All groups share one centre, and each spreads out both ways along 9 directions, with some noise.
Known rows, each followed by its group:
[  1   4 -36   6  23 -20  -2 -25 -14  17   7  -8  -3   7] : sutak
[  5 -11 -17  20  12 -30  10   5  15  15 -11   2  14  10] : sutak
[-10 -31 -28   4   8   0  41  12  -6  -2  17  12   1   4] : funi
[ -8  -1  17   7  22 -14 -24 -11  20  17  -2  40   6 -28] : fufo
[-15  -5   1  10 -13 -21  -8  18  14  -1  -5  -3  10 -10] : funi
[  4 -13  18   0   7   7  -1  10   2 -18  15  12  22   7] : funi
[ 28  12  -7  22   3  19 -12  13 -11  36  -4   9 -13 -12] : funi
[ 14 -20  -5  -5 -16 -21   2  22  -9  15 -26   5 -16  18] : sutak
[  8 -17 -10   9  -4  -8   3  21 -16   8  -1   1  -4  10] : sutak
[ -1  -2  12  11  15 -33  -6  -6  -3   6   3   6  15 -15] : dono
[ -2   1  -7  21   0  -7  36 -15 -21 -11 -15   8  -1 -19] : sutak
[-13  -1  20  10  12   6  20   3  -1  14  -5   3  15 -16] : dono
[  4 -12  -2  -9 -18 -17   8  15  -4   7   0 -10   8   6] : fufo
[ -5  11 -22  10   4  15  13 -12  -7  -4  14   1 -11   8] : dono
[ -4  -8  -8   9   7 -13  11   4 -15  -5  -1  -4 -14 -10] : dono
[-14 -35 -28  34   1  -6  11  15  -6   1  13  27  26 -15] : fufo
[-22 -26  20 -23   1   4   6   8 -14 -14  -9 -12  -5  -8] : sutak
[-17  18   7   2  31 -17 -21 -17   8  21  -6  -2   1  24] : fufo
[ -8  -8  10   2  -9 -17  -2  21  19  14 -14  -1   7   1] : fufo
[-15  -9  -9  11  21   0   3  -6  -8   0  22   2  14 -18] : fufo
[ 18 -11  25  -1  25 -56  18  13  12   2  12  29   0   0] : dono
[-17  12  31   7   3   2 -12  18  34  18 -25   6   2   8] : fufo
[ -4   1   8  -5  -4   1  11   3  15  13 -18   1  -2   5] : dono
[  5 -42 -33  24   3 -13   4  26 -38   5  -4 -17  11  31] : sutak
[ 18 -16  -8 -37 -16 -36  30   5 -10  -2  18 -40  10   4] : fufo
[ -2  -4  -1 -11  -5   6 -11   5  -2  -1  25  -6  10   6] : dono
[-28 -18  -1  -7  12  -8  -4   5 -22 -32  33 -24  11   2] : funi
[-15 -12 -32   6   8  -3 -17  29 -22  21  30 -31 -23 -17] : funi
[  0  -7 -17   3  -6 -11 -11  10 -36   9   4 -12 -18  24] : fufo
[-32 -16  -1   3 -14 -44  12   1   1 -10 -22  -8   7 -11] : funi
[  1 -29  26  14  -3 -35 -11  38 -22 -20  -5  -3  15  13] : sutak
[  4   9  -7  16  18   5   2  -1 -18  19  12 -23  11   8] : sutak
[ -3   1   1  -7   5   8   7 -13 -14  20 -10 -13   8  12] : sutak
[ 13 -42 -10 -18   0 -20  40  18 -15   3   5   6  -5  -3] : dono
[-22   4 -10  13 -11   4 -30 -13  -3  16   6  -2  27 -18] : funi
[ -6   5  12 -13  -4  16 -18   7 -37  -5  26  -6 -20 -11] : sutak
[  3 -12  -7   3   2  12  -1  10   5  18  23   3  29  10] : dono
[-16 -26 -26  19  -2 -18  45  -2  -6 -16  -5  11   4  -2] : funi
[  8   2   8   4  26 -29  27   6   4  -4  13  23 -22  10] : dono
[-17  -6   2 -11  13 -16   6   3  -1  -8  16 -17   1   8] : funi
[  3 -20  -3   3 -20  -3  26  33   1  -5  -3 -18   2  -1] : fufo
[  0   2 -11  15  -4 -18 -17   6  11   4   3   0   8  -8] : funi
[ 13 -18   3 -21 -15 -26  14  11   0   6  10  -8  11  -7] : fufo
[  3   0  -3  -9  16 -22  28   2   4  12 -15   7 -37  14] : dono

New rows, each followed by its group:
[ -4 -20  -8   9  -6 -11  22  59  12  20  -1 -10 -27 -10] : funi
[  7   6   4   9  -7 -10  -5   5  -9   4   8  14  -4  -1] : sutak
[ 12 -24  -9 -20 -30 -14  21  20 -15   0  21 -22  24   3] : fufo
[-22  -9  -1 -12   1 -20  -7   8  23   6  13  -4  12   4] : funi
[-34 -18  30 -17   5   0   1  -2  21 -12  -8   3  26  -4] : sutak
[ 10  19 -39  17  -1  19  35 -34 -39  11   2   2 -29 -23] : sutak
[ 10 -15  11  17   1 -19  12  16  19  21  -3  23  31  -6] : dono
[ 17 -12  -7  -2 -17 -10  -5  16 -29  22 -17   2 -13  29] : sutak
[-11   4   4  -7  -2 -14   0 -28 -20  -1  -9   6   5   7] : sutak
[ -5 -18  -5   5 -23 -25  12   9  -4  -2 -45  -6 -13 -30] : dono
[-13  -1  10  -2   0 -19  -2 -20   3  -9  -7   6  21   3] : funi
[ -3  -5  12  16 -18  -3  -6  42   1  27 -23  -6 -13 -25] : funi
[-11 -16  27  -2 -25   3   2  32  37  -2  -5  33  14  -2] : sutak
[ 19  -6  24 -19 -12  20   1   0  -4  -7  22  24   3 -63] : fufo
[-17 -14 -14  40  39 -30   4  -1  31  10 -19  35  -1 -25] : fufo
[-29 -33 -10  27  11  -4 -16  29  -6   6   8  11  15 -17] : fufo
[-29 -13 -27  -6  21 -23  75  -4  17 -12  22 -10  -5  23] : funi
[  4   6  13 -32  -1 -31  -1  -3   2  12   3 -35   0  17] : fufo
[ -2  13 -11  26 -19   5  -6  -5   8   3  27  44  14  -2] : sutak
[-20  -3  22 -18   3  -4  12 -28 -10  -7 -20  -3  10  -2] : sutak
[  9 -22   9 -17  27  14   8  11 -17 -10  31   5  -4  16] : funi
[-48 -49 -59   7   0 -50  40  26 -14 -30  25 -31 -17  -3] : funi
[  5 -12 -12 -14   7 -16  20  22   1  22 -24  -7 -48  23] : dono
[-14  15  30  -1  14  -9 -15   4  30  17 -16   3   2   6] : fufo
[-40 -15 -23 -22  14 -34  22  -4   0  20  15 -20 -16  10] : funi
[-12  15  35   4  21 -24 -13   6  21 -15  22   3  10 -24] : sutak
[ 16 -11 -17  10  14 -13  -1   6   5  17  31  17  24  19] : dono
[ -4  20 -19  39 -10 -21 -12  -6  -4 -22  -3 -21   9 -18] : funi
[ -5 -14 -24   6  40 -33  25 -18   1  -5  13 -10   4 -23] : fufo
[  1   2   0  12  -3 -10 -19  14   7   1   5  -3   8  -8] : funi
[  3 -13 -18  11  17 -40  28  13   8   2 -12 -17 -14  19] : fufo
[-47 -30 -24  -8   6 -27  51  -6   7 -24  23  -8  15  15] : funi
[ -5  -6  -3  -3   4 -16  -5 -17  -5  18 -17  -6  19  27] : sutak
[-21  -3  15  -8  17 -11  -1 -13  19   1   3  -8  20  -4] : sutak
[-12 -21   0   8  17   0 -21  31 -16  46 -17 -28   6   2] : dono
[ 17 -11 -37  19  18 -33 -10  24   7  28  16  -6  -6  13] : sutak
[ -1  13 -11  -7  -9   8   7 -10  11   2  -3  -1 -16  16] : dono
[-12 -12 -15  -1  -1 -21 -13  -4 -14  16  13   0  14   1] : fufo
[  0  -8 -15   5  11 -11   5   2  -7  22  -5  -3  -4   8] : dono
[-10  12  -9  10  14 -19  23 -29 -30  -1 -13 -18 -10  -5] : funi
[ -3  30 -14  35  -6 -24 -10 -38   1 -22 -10  -8  24  -9] : funi
[ -4  -6  -7  19  11  -3  10  15  15  -1  14   4   3 -20] : sutak
[-16 -28 -14  20  25  -9 -18  10 -28   6  32  22  19  18] : fufo
[-20  -2   6 -20   5 -13 -25   7  -5  34   5 -19  -9 -11] : funi
[ 12  12  29 -19  -4  10  29   8  12  -7   6 -22   5   0] : fufo
[ -1  -3  10  22  12 -33  -4   7  -2  -6   8  12  14 -23] : dono
[-24 -26  -1 -15  -3 -17 -23  27 -17  22   2 -17 -15 -15] : funi
[ 16  10  11  -2 -21  10   2  -8   8  13  -7  28   1 -25] : fufo
[ -7  16 -18  37   5   4 -12   2   9  16  -9   2  -2  10] : dono
[-20 -23  -1  22  14 -16 -15  36  -8   9  -1  -1  -6  24] : fufo
[ 10  16 -21  11 -12  43  22 -17 -33  32  -5  -2  -1  12] : sutak
[-10 -16  -1  18  10   7 -12  18  -7  33  -7 -13  25  -8] : dono
[  3  -1  -8  14   7  -3 -14   9  -8 -14  21  -7   9  -5] : funi
[  0  14   1   6   7   9 -50  -3  -7   0  31 -15  20  -9] : funi
